The rows are grouped in 4 ways, from coarse to fine. Each group lies inside one group of the grouping before and may be the whole of it. The rows also spread widely along 12 directions, which tell nothing about the answers.
In the rows, zero is written as 128.
Known rows, each followed by its group in each grouping:
[129  99 104 109  92  51 118  80 131 190 200 126 149 113 114 131 154 130
 137 121  99 160 105 103 109]  vereb lafal Pubu Q_573
[145  77 126  93 155 128 120 132 102 140 144 144 105  95 176 145 104  95
 116 106 117 178 142 136 113]  givi vunub ravez Q_196
[106 179 101 124 185 172 171  98 111 144 111  92 140 151 141  92 107  93
 161 113 132 115  72 116 232]  givi vunub Zim Q_95
[143 175 138 154 144 110 127 113 172 146 136 144 149 116 154 114 128 101
 168 149 148 135 110  68 112]  givi Fer Lupov Q_468
[131 175 141 154 129 140 115 108 155 139 151 137 141 121 126 137 131 102
 154 136 177 126  82  69 137]  givi vunub Zim Q_341
[159  90 141 128 159 173 123 115 139 144 151 132  93 107 147 151 119 125
 126 150  81 176 140 124  78]  vereb kab regan Q_66
[ 99 149 161 155 105 107 142 125 160 133 157 156 180 143 107 120 194 111
 172 115 145 142  95  77  91]  givi Fer Lupov Q_786
[ 98 114 156 111 129 142 106 147  75  79 164 107 124 144 149 131 162 100
 147 123 193 154 130 102 122]  givi vunub meke Q_494
[101 141 177 147 146 125 154 128 171 118 210 101 146 147  91 159 193  64
  83 120 132 123 140 133 122]  vereb lafal Lugi Q_696
[138  93 113 106 167 168 122 108 119 152 162 123  82 102 152 192  74  52
  72 108 144 157 110 159 165]  vereb lafal Lugi Q_81
[101 165 177 161 183 178 164 165 158 112 161 110 168 125  91  81 164 108
 130 185 190 172 155  77 126]  givi vunub ravez Q_744
[127 112 101 114  99  69 128 119 115 142 138 160 149 121 178 138 149  93
 148 103 114 146  87  97 122]  givi vunub meke Q_767
[119 125 113 127 160 152 173 103 136 154 142 132 148 120 114 113 122 124
 106 154 146 158  96 133 149]  vereb lafal nol Q_783
[119 126 128 111 138 106 155 105  93  84 108 144 154 143 191 116 130 159
 124 163 174 114 107 142 101]  givi Durek Bupat Q_626
[125 135 110 109 155 127 115 111 105 127 145 125 119 116 171 132 104  71
 131 122 187 131 102 107 176]  vereb kab regan Q_723
[ 64 103 107 157 178 167 178 153 114 136 119 111 168 152 163  91 133  99
 174 194 141 241 135 114 114]  givi vunub Zim Q_341
[164 134 128 118 184 104 156 111 166 154 115 169 132  93 193 116  80  98
 115 125 112 133 131 132 118]  givi vunub meke Q_767
[108 143 121 145 147 124 101 101 147 174 157 122 134 121 149 123  95  86
 197 142 171 180 108  78 128]  givi Fer Lupov Q_786
[154 161 149 108 150 103 146 109 140 131 141 135 146 117 140  95 146 127
 133 112 127 102 124 100 133]  givi Fer Lupov Q_468
[166 140 133 143 153 159  90 113 142 143 124 134  82 107 186 155  86  92
 181 121 112 153 111  81 110]  givi vunub Zim Q_341
[146  83 167  66 158 164 136 117  74 119 154 126 114 113 112  90 136 188
 121 119 139 162 158 139  92]  givi Fer Lupov Q_468
[155 139 105 114 144 108 127 126 124 152 129 147 130  84 161  97 105  89
 150 116 159 149 105  60 164]  vereb lafal Lugi Q_81
[129 174 106  90 207  79 139  74 132 158 148 117 159  97 181  79  37  96
 105 154 240 112 127 139 204]  givi vunub ravez Q_196
[ 93 129 163 121 134 115 155  89 133 123 160 125 156 174 123 132 178 126
 154  89 102 113 107 156 101]  givi Fer Lupov Q_786
[ 96  75 114 116 146 156 132 112  95 130 167 109 123 143 155 179 114 107
  95 168 145 194 125 177 106]  givi vunub ravez Q_744
[133 152 131 125 144 127 130  81 149 135 139 155 137 124 159 173  91  97
  95 132 187 103  80 152 132]  givi Fer Lupov Q_786
[115 105 147  85 148 157 143  94  89 137 152 114 124 145 111 113 143 150
 146  88 113 138 113 148 135]  givi Fer Lupov Q_786
[113 151 156 124 182 156 127 111 104  76 136  87 116 164 190 131 112 112
 150 155 166 122 138 146 120]  givi vunub Zim Q_95
[134 103 105 102 120  83 131 150 120 158 133 185 153  78 167 130 120  56
 117  95 172 170 102  85 146]  givi Fer Lupov Q_786
[158  99 111  84 169 139 188 112 115 147 115 174 151  86 138  92 113 144
  69 133 131 139 109 144 146]  vereb kab regan Q_66

New rows, each followed by its group in each grouping:
[108  94 100 133 144 124 131  81 125 147 136 141 124 145 189 159 104 104
 160 139 111 168  96 151  96]  vereb kab regan Q_723
[101 171 126 152 164 142 162 101 142 127 128  97 143 159 149 122 136 103
 150 148 125 113  96 118 163]  givi Durek Bupat Q_626
[165 136 124 107 170 156 133 113 101 103 148  80 100 122 162 135 111 139
  72 201 144 126 139 136 139]  vereb lafal Pubu Q_573
[107 112 132 119 156 153 182  98 154 191 144 163 165 117  82 111 128 118
 121  97 119 164  90 142 142]  givi Fer Lupov Q_786
[ 85 136 121 117 143 108 175 127 101  94 134 121 164 155 161 139 161  77
  88 124 169 105  95 148 174]  givi Durek Bupat Q_626
[121 152 167 120 170 148 162 109 129  92 149  97 141 164 139 126 158 136
 106 151 126 103 137 159 116]  givi Fer Lupov Q_786
[137 118 166 151 176 187 171 147 151 100 101 169 126 118 151 117 134 122
 138 139 126 164 128 123  73]  vereb lafal nol Q_783
[127 100 125 115 130 150 177 125 114 119 121 167 150 127 130 128 172 123
 105 110 103 136  85 132 124]  vereb kab regan Q_66
[ 96  93 116  92 101  97 106  78  94 151 182 144 131 134 134 177 124  90
 121  67 170 133  71 151 145]  givi vunub meke Q_494
[133  77 135  83 138 144 135 111  70 115 143 127 113 127 143 106 138 165
 148 112 118 164 130 131 100]  vereb lafal Lugi Q_81
[109 140  97  93 175  83 134  62  96 151 135 108 149 132 184  52  70 145
 202 139 186 146 117 116 156]  vereb lafal Lugi Q_81
[133 201 181 137 186 103 144 157 159  91 148 122 163 114 157  72 148  75
 140 133 206 103 158  63 149]  givi vunub Zim Q_341
[121 122 141 130 180 156 165 108 136 143 134 115 141 139 141  85 124 162
 159 169  98 175 143 131  95]  givi vunub meke Q_767
[103 153 146 127 155 108 166  83 125 104 125 124 166 161 158  95 142 164
 153 152 152 101 110 140 108]  givi Durek Bupat Q_626
[144 121 147 136 136 143 146  82 150 125 157 151 153 126 122 131 136 198
  96 212 155 143 118 141  48]  vereb kab regan Q_723
[136 100 148  83 121 114 123 113 112 147 201 114 126 117  99 154 163 112
  77 101 122 136 131 136 132]  givi Fer Lupov Q_786
[128 116 113 128 156 103 132  76 143 177 126 154 140 107 171 101  73 150
 178 152 142 169 114 113  93]  givi Durek Bupat Q_626
[163 153 156 116 168 147 157 152 122  89 117 131 133 114 164 103 145 122
 109 140 129 115 138 102 129]  givi vunub Zim Q_95
[106 128 119 151 129 100 108 106 143 153 135 167 155 117 177 120  98 102
 208 143 182 187  99  79  87]  givi vunub ravez Q_744
[141  76 142  93 107 134  89 126  81 133 176 124 101 112 133 144 146 137
 150 107 119 180 132  99  88]  givi vunub Zim Q_95
[127 148 140 154 147 197 130  98 142 155 146 107 119 139 101 128 131 145
 172 152 109 161  95  93 122]  givi vunub Zim Q_341
[ 87 160 137 142 196 147 177 136 131  87 104 111 150 173 200 125 130  57
 141 140 146 125 120 153 152]  givi Fer Lupov Q_786
[136 143 134 178 152 146 148 145 166  95 123 133 129 136 195 171 139  73
 116 192 122 153 123 110  82]  vereb lafal Lugi Q_81
[116 176 155 142 156 110 165 136 149 105 117 163 186 124 153  78 144 109
 154 133 196 119 108  83 127]  givi vunub Zim Q_95
[ 77 100 112 132 193 124 172 119 117 123 135 103 146 157 194 124 110  79
 129 169 138 185 142 175 121]  vereb lafal Pubu Q_573
[150 149 140 100 175 121 150 104 136 146 124 161 143  95 146  79  93 128
 134 105 168 119 114 109 152]  givi vunub meke Q_767
[103 102 154 138 110 133 130 137 140 129 220 109 142 129  80 176 191  86
  72 150 153 170 131 117 103]  vereb lafal Lugi Q_81
[142  89 118  97 111 126  92 100 103 160 157 149 106 103 148 166 104 111
 135 105 145 165  97 116 113]  givi Fer Lupov Q_786
[149 169 141 129 182 145 139 143 121  98 128  98 135 120 174  83 122 126
 136 192 170 142 152  81 135]  givi vunub Zim Q_341
[114 140 135 139 146 111 160 122 148 122 132 156 167 130 160 122 137 107
 123 150 160 141 109 121 109]  givi vunub meke Q_767
[144 149 128 134 151 158 134  93 124 127 129 112 131 137 154 115 112 170
 154 186 130 143 109 112 103]  givi vunub Zim Q_95
[139 163 141 130 165 105 136 127 144 111 144 134 150 104 162  90 116 107
 128 170 214 134 135  85 128]  vereb lafal nol Q_783
[128  98 116 107 155 153 146 109 109 147 129 154 129 108 143 112 111 117
 137 118 141 163 101 122 136]  vereb kab regan Q_66
[162 180 106  87 172  56 150  94 124 134 154  84 153 120 185  82 115 118
 100 156 128  83 139 116 187]  givi vunub Zim Q_95
[117  86 104 133 121 140 134  88 125 150 156 136 117 136 149 204 119 100
  90 144 113 161  81 170 103]  vereb lafal Pubu Q_573
[ 98 136 169 153 157 151 115 128 147 139 172 115 139 131 115  96 141 116
 199 145 167 189 145  73  91]  givi vunub meke Q_494
[ 96  93 105 116 130 125 149 138  83 102 149 110 136 148 166 144 160  90
 113 151 144 170 112 136 132]  vereb lafal nol Q_783
[155 146 123 113 135 122 132 100 108  98 121 129 127 136 185 134 124 150
 121 161 136 106 101 126 116]  givi vunub meke Q_767
[114 103 133 113 119  88 107  78 124 141 174 144 131 138 156 146 137 114
 164 100 133 138 106 129  90]  vereb kab regan Q_723
[125 132  82 124 181 108 161  80 145 160 138 106 132 141 202 158  75  81
  89 172 101 139 112 183 157]  givi vunub meke Q_767
[135 131 120 107 175 129 142 139 108 121 150  83 123 129 172 116 131  92
 109 166 124 155 158 121 150]  givi Fer Lupov Q_468
[119 119 103 101 150 136 120 133  83 124 162  87 118 125 163 137 118  85
 102 163 171 164 126 117 174]  givi vunub meke Q_767
[138 186 178 113 149 175 133  69 117 100 171  77 118 168  75  96 183 184
 156 110 116  54 100 112 151]  vereb kab regan Q_723
[135 115 148 137 131  90 120 152 157 139 181 130 135 110 152 141 166  77
 128 138 105 175 158  85  86]  givi vunub meke Q_767
[110 142 141 126 168 162 179 119 127 112 146 110 148 137 117 136 143 118
  59 165 163 116 115 153 158]  givi Durek Bupat Q_626
[ 85  88 127 124 146 142 163  98  97 136 127 116 142 165 145  99 149 168
 190 136  83 179 119 142  88]  givi Durek Bupat Q_626
[106  95 146  99 155 133 102  98 102 126 195 105 110 130 141 148 118  95
 123 124 178 154 139 144 121]  vereb kab regan Q_66
[111 111 130  97 183 100 178 111 114 104 130 134 152 144 201 133 115  96
  84 127 138 125 138 196 124]  givi vunub Zim Q_341
